The groups are shells around one centre, one inside the other: the same stretched ball of 6 dimensions in 6 sizes.
Known rows, each followed by its group:
[ 12  -9  11 -15  -4   2  -2  27 -23   8  -7   5   0  -1   5 -10 -18 -12
 -10  -3 -12  18   0  -8 -10]	(4)
[  8 -14 -15 -17   1 -14  25   4 -11 -11  12   0   9 -24  12 -11  -5 -14
  12 -21  -8  10  24   9  -2]	(0)
[ 10 -21  26 -29  28  21 -29  56  -3  28   9 -15 -14 -16 -14 -14 -27 -39
  46 -20  10  35  -2 -38   7]	(0)
[ -1 -26 -23 -23  -7 -17  10  24 -19 -19   3  18   7  -1  15 -22   1  21
 -12   0 -31  18   5  14 -22]	(5)
[  7 -11   5  15  20  19   7 -13 -11   1   0 -19   9 -28 -10  15   0 -26
  12 -14  16  -7  12  13  15]	(3)
[ -7 -26 -13  21   7  14  -5  -5 -25 -17 -16   6  13   2  -4   8  17  29
 -33  18 -16  -8 -13  39 -11]	(0)
[ -4  -6  -4   0  -4  13  -1  14 -26 -22   3  -6 -15  17   4  14  -7  23
 -20  25 -19  -1 -11   5 -12]	(1)
[  3 -11  12  39  24  37  -5 -25 -19   1 -14 -21  11 -20 -20  30   8 -14
  -9   3  20 -20  -3  27  16]	(2)
[ -6 -17 -39  -3 -21 -21  26  -7 -28 -41  -4  22  12   9  23  -6  14  44
 -43  18 -41  -5   3  44 -27]	(1)
[  0  -7  12  12  21  33  -7   5 -14  -6  10 -28 -14  -7 -13  26  -9  -9
  13   7  12  -5  -3  -6  12]	(3)
[  2 -27  23   2  40  39 -35  31  -4  22   1 -22  -6 -19 -27   5  -8 -28
  35 -10  20  15 -10 -14  14]	(4)
[ -7  -5 -27  26 -15   2  28 -32 -33 -44  -6   2   7  10  13  25  16  41
 -52  30 -24 -27  -1  48 -14]	(1)
[ 11 -11   0 -16   2  -4  21   9 -14  -4  13  -6   4 -23   9  -7 -13 -20
  12 -20  -1  12  23  -6   2]	(0)
[  6 -19  -1 -27  -4  -6  -2  38 -21  -1   1  11  -2   2  10 -20 -14   3
  -5  -2 -22  25   0  -8 -17]	(5)
[ 10 -31  31  -3  42  35 -27  32  -4  31   3 -20   3 -35 -25  -5 -12 -41
  41 -27  27  23   3 -23  18]	(3)
[ 11 -24  -4 -25   3 -13   6  26 -13   8  -3  12  14 -20   7 -27  -8 -17
   7 -23 -12  24  14   3  -9]	(3)
[ -6 -30   0  11  26  27 -21  14 -13  -3  -5  -8   1  -7 -16   7   8   8
   3   7   0   3 -13  15   0]	(4)
[  1  -5 -19  24  -1   2  19 -33 -20 -20 -14  -2  17 -12   2  18  13   0
 -24   4  -6 -21   7  48  -1]	(1)
[ 10 -12  10 -22  16   8  -2  29  -6   9  14 -14  -8 -20  -3  -6 -20 -33
  35 -20   6  21  12 -21   6]	(4)
[  3  15   0  32  -3  20  14 -34 -25 -18 -11 -20  -3   1  -3  41  -1  -7
 -26  18   2 -29  -2  31   7]	(2)
[  4 -33   3  -4  18  11  -3  18 -16   2   1   0  12 -21  -5 -11   1  -1
   4 -11  -1  15   6   3  -2]	(5)
[ -4 -32  -9   2  18  11 -14  16 -13  -3  -9   5  10  -9  -8  -6   9   8
  -3   1  -9   8  -8  22  -7]	(3)
[  1 -30  11 -20  27  19 -25  47  -7  11  10  -9  -9 -12 -12 -12 -12 -11
  31  -9   1  28  -5 -20   0]	(2)
[  1 -30 -31 -28  -8 -29  22  19 -15 -20   7  22  16 -13  20 -31   4  16
  -6 -12 -32  19  17  20 -22]	(4)
[ 17 -12  24 -21  18  12  -3  30  -8  23  10 -16  -2 -28  -6 -10 -25 -48
  36 -30  15  25  16 -29  11]	(2)
[ 13 -19  45 -15  42  42 -36  50  -2  38  11 -31 -17 -25 -27   0 -30 -53
  56 -23  31  30  -2 -49  21]	(0)
[ -2  -3 -27  26 -15  -4  27 -37 -29 -34 -16   6  15   2  11  20  16  24
 -48  19 -21 -26   2  56 -11]	(1)
[  6 -25   4 -33   5  -2 -16  52 -14   9   1   9  -5  -1   3 -26 -17  -4
  10  -7 -19  34  -4 -16 -15]	(2)
[  0 -14  16  23  33  42 -17  -1 -11   4   1 -29  -5 -16 -23  27  -1 -18
  17   2  22  -7  -7   4  18]	(5)
[  1   0 -17  -4  -9  -6  17  -3 -17 -22   3  -3  -3   1  10   9  -4   1
  -9   6 -17  -4   6  20  -8]	(3)
[  5 -15  23  10  19  34  -5  12 -22   1   8 -21  -6 -11 -11  15 -11  -5
   2   3  13   3   0 -15   9]	(0)
[  5  -5 -11 -12  -7  -7  27   1 -19 -20  14  -4  -1 -10  14   1  -9  -1
  -2  -5 -12   3  19   4  -5]	(4)
[  6 -28  -2 -35   1  -9  -9  51 -16   5   0  16   1  -2   8 -31 -14   1
   3  -8 -24  35  -1 -11 -19]	(2)
[  3   0  14  26  17  34 -12  -9 -16   2 -11 -24  -6  -6 -18  32  -4 -20
  -1   9  13 -14 -11  14  13]	(1)
[  1 -10 -18  18 -11  -2  29 -26 -30 -29  -7   5  16  -5  12  11  11  23
 -42  11 -17 -17   9  39 -10]	(0)
[ -7  -5  -6  31  14  29  -5 -19 -18 -19  -7 -19  -5   2 -13  35   9   8
 -12  22   2 -23 -12  32   5]	(4)
[ -5 -11  11  30  15  39 -16  -2 -25  -9 -10 -17  -7   8 -15  30   3  14
 -21  26   3 -14 -20  15   2]	(2)
[ -8 -12 -21  13  -6   5   4  -4 -26 -29 -10   6   1  15   5  13  10  34
 -36  27 -26 -11 -12  36 -17]	(1)
[  1  -9   8  16   3  23  -1   0 -29 -10  -7  -8  -2   5  -3  18  -3  11
 -27  18  -5  -7  -9  10  -3]	(5)
[ -8  -5 -10  16   3  19  -3  -3 -21 -24  -3 -11 -10  12  -3  25   3  19
 -17  26 -12 -13 -13  23  -5]	(4)
[ -2 -25   3  27  35  33 -12 -11  -8   1  -5 -20  10 -27 -22  18  12 -14
  14  -6  19 -10  -1  24  16]	(1)
[  4 -39   8 -19  25  12 -19  43 -10  13   4   1   5 -19  -8 -23  -6  -7
  21 -16  -2  30   0 -13  -3]	(3)
[  6 -25  17 -12  27  22 -10  31  -9  11  14 -17  -4 -23 -11  -5 -14 -21
  30 -17  12  21   7 -23   9]	(5)
[  6 -21   8   3  32  21 -15  11  -1  16  -2 -16   6 -31 -19   3  -2 -38
  34 -21  18   8   4   6  15]	(2)
[  8  -2  32   7  24  40 -21  18 -14  16   2 -31 -17  -8 -20  23 -22 -34
  20   0  21   5  -8 -22  16]	(5)
[ 11 -24   6  -6  14   6   2  13 -14  10  -3   0  15 -26  -3 -12  -4 -20
   7 -21   3  14  12   4   2]	(5)
[ -4 -34 -20 -25   2 -11   5  31 -16 -18  11  14   4  -5  12 -24   1  25
  -2  -2 -27  21   5   7 -19]	(0)
[ -7  -2 -25  32 -11   6  20 -36 -30 -38 -15   1   9   9   6  29  18  32
 -50  29 -20 -31  -6  55 -10]	(3)

New rows, each followed by its group:
[ 10 -28   9  -7  23  12   2  15  -9  11   7  -9  12 -34  -7 -11  -5 -25
  23 -26  12  16  16  -6   9]	(1)
[  0 -33 -33 -18  -1 -24  25   6 -13 -22   7  18  21 -22  17 -26  11  15
  -3 -16 -23  12  22  27 -15]	(0)
[ -1 -20 -21 -17  -2 -11  -1  22 -14 -12  -5  13   3   1   7 -14   1   9
  -5   2 -26  13  -3  21 -18]	(0)
[ 11 -39   3 -20  21  -1   0  29  -9  14   4   6  19 -36  -2 -30  -4 -20
  22 -33   2  28  18  -5   0]	(0)
[  1  22  -5  22 -16  14  20 -26 -29 -30  -2 -18 -15  17   6  42  -8   7
 -32  30 -10 -27  -4  22  -1]	(0)
[ 17 -13  14 -27   3  -3  -5  36 -15  20  -4   4   3 -14   2 -21 -22 -32
  11 -20  -6  29   7 -16  -5]	(0)
[  5  -1   0  26  11  19   9 -25 -16  -7  -8 -17   7 -17  -9  26   3 -18
  -6  -1  11 -18   5  27  11]	(3)
[ -3  -7  -6   2  -3  11  15   2 -25 -29  14 -11 -11   6   8  16  -6  22
 -15  18 -13  -5   2   3  -6]	(2)
[ -7 -30 -37  -2  -5 -15  16  -1 -20 -31  -5  20  18  -3  13 -12  19  36
 -26   7 -32   0   4  44 -21]	(1)
[  2   8  19  29   4  37  -7  -9 -29  -7 -10 -23 -14  11 -11  39  -9  -2
 -24  27   5 -18 -16   7   6]	(4)
[ -1 -31 -29 -12   2 -17   6  11 -13 -13  -8  20  20 -12   8 -22  12  12
  -8  -8 -25  12   5  35 -17]	(1)
[  0  -7  -4  -8   1   8  15  10 -19 -21  20 -14 -12  -3   7  10 -11   7
   3   5  -8   3   9  -6  -2]	(0)
[ -5 -27 -23 -15   0  -9  -4  24 -16 -16  -4  16   4   4   7 -15   5  22
 -11   8 -30  13  -6  22 -21]	(0)
[  0 -13  11   2  25  30 -16  17  -8   2   9 -24 -13 -10 -15  16 -10 -17
  25   0  11   5  -5  -8  11]	(4)
[  4 -40  21   1  45  35 -32  31  -4  25  -2 -14   7 -31 -26  -7  -1 -25
  34 -20  21  20  -4  -9  13]	(4)
[  7  -5 -16 -18 -23 -21  20  12 -26 -16  -6  17   5   6  21 -12  -8  10
 -28   4 -32   9   6  16 -22]	(4)
[-10 -11 -23  35  -3  13  16 -34 -29 -38 -10  -2  10   5   2  28  21  37
 -45  29 -15 -30  -6  53  -8]	(1)
[  1 -21   3  19  26  26   3 -10 -12  -6   5 -20   7 -26 -13  17   6  -9
  11  -7  16  -8   8  13  14]	(1)
[ -6   8  -3  36  -5  27   1 -24 -31 -27 -13 -15 -10  21  -4  43   4  22
 -42  40 -10 -30 -19  33  -3]	(0)
[  4 -14  -5   0  -1   1  -3   9 -21  -2 -16   8   9  -1   1  -3   0   0
 -19   4 -15   5  -5  22 -11]	(1)
[  1 -31 -25   7  10  -7  19 -15 -13 -15  -5   9  28 -29   3  -9  19   5
  -8 -15  -8  -3  17  42  -4]	(2)
[  6 -11 -18 -24  -6 -18  17  15 -13 -12   7   6   3 -10  14 -14  -8  -7
   5 -11 -19  14  15   9 -11]	(1)
[  0   7   8  31  -3  30   3 -18 -32 -19  -9 -17  -9  13  -4  38  -3  12
 -36  31  -3 -23 -13  18   0]	(1)
[  1 -24  26  17  39  48 -23  15 -12  10   6 -30  -7 -19 -26  19  -5 -15
  22  -1  25   3  -7 -13  18]	(2)
[ -5  -9 -19  34  -8   9  15 -32 -32 -31 -19   4  14   6   4  23  19  32
 -53  27 -18 -27  -7  53 -11]	(0)
[  6 -26  20   2  23  26 -24  26 -17  18 -11  -5   5 -12 -16  -4  -6 -14
   4  -5   6  15  -9  -4   2]	(1)
[  1  20  -5  31 -10  18  24 -38 -28 -31  -1 -23 -10   8   3  47  -3   4
 -30  25  -2 -33   1  27   5]	(0)
[ 11  -6  16   9  16  21   5  -2 -15   8   1 -20   3 -24  -9  13 -11 -32
  11 -14  17   0  11  -2  14]	(3)
[  8   9  21  -7   7  23  -2  18 -16   1  14 -28 -24  -1  -4  20 -28 -26
  17   3   8   5   1 -26   9]	(0)
[  0 -20   5 -12   7  13 -11  33 -20  -5   4  -2  -9   5   0  -4 -10  10
  -3   8 -13  17  -8  -9 -10]	(5)
[-11 -20 -22  14   0   8   7  -6 -26 -33  -2   3   3   9   5  12  14  41
 -32  25 -22 -11  -8  34 -14]	(4)
[  2  12  -4  13  -5  12   7 -13 -21 -16  -6 -14 -10   7   0  29  -7  -7
 -15  17  -7 -16  -5  20   0]	(0)
[ 10  -1  14  -1  12  18   9   4 -14   1  13 -24  -8 -18  -4  14 -17 -29
  18 -11  13   2  13 -13  13]	(4)
[ 10 -12  27  18  26  37  -3  -2 -16  11   3 -27   1 -26 -17  19  -9 -27
  12 -10  26  -2   7  -8  20]	(0)
[  0   4  -6  16 -16   8  13 -12 -34 -25 -10  -1  -3  16   8  22  -2  22
 -45  27 -20 -15  -7  24 -12]	(3)
[  4   6   6  38   3  27   6 -32 -26 -10 -18 -17   4  -3  -9  38   3  -7
 -29  16   7 -28  -6  32   8]	(0)
[  2 -21  -7  29  18  16   4 -25 -16  -4 -18  -3  24 -25 -11  12  18  -6
 -14  -5   6 -15   4  44   6]	(0)
[  7  -1   8   7  -9  11   3   4 -31  -6 -12   0  -1   9   4  11 -10   4
 -32  15 -13  -2  -7   9  -9]	(2)
[  0   6   5  12   6  24   1  -3 -18 -14   6 -24 -18   4  -5  31 -11  -6
  -1  16   2 -11  -5   3   6]	(1)
[ -5 -11 -16  29   6  15   2 -24 -20 -19 -17  -4  10  -3  -6  23  16  11
 -26  16  -7 -21  -8  47  -2]	(3)
[ 18   5  37 -11   9  24  -9  29 -18  22   5 -23 -17  -8  -8   9 -35 -43
  18  -9  14  17   2 -37  10]	(0)
[  9  -2  41  10  26  48 -26  22 -16  21   1 -34 -20  -6 -23  26 -24 -34
  19   3  25   5 -11 -29  18]	(1)
[  2 -11 -21  21  -7  -4  24 -30 -25 -22 -15   8  22 -11   7   9  15  11
 -36   5 -14 -17   8  49  -7]	(2)
[  7 -27 -15 -19   8 -15   1  18  -7   6  -8  14  19 -23   3 -26   2 -17
  11 -23 -13  19  11  20  -9]	(0)
[  8 -11  23  24  29  37 -16  -4 -13  18 -13 -23   5 -23 -24  21  -4 -35
  10  -8  25  -5  -4   8  19]	(4)
[ 11 -31   2 -15  21   0   0  19  -6  15   1   1  18 -37  -5 -22  -3 -30
  25 -33   6  22  17   2   4]	(1)
[  0 -15 -14   5   1   3  23 -10 -21 -25   9  -5   6 -11   8   7   4  14
 -13   2  -9  -6  13  18  -4]	(1)
[ 14  -9  25   4  21  25  -3   8 -13  18   1 -21   2 -26 -13   8 -15 -40
  18 -19  21   7  10 -12  16]	(1)
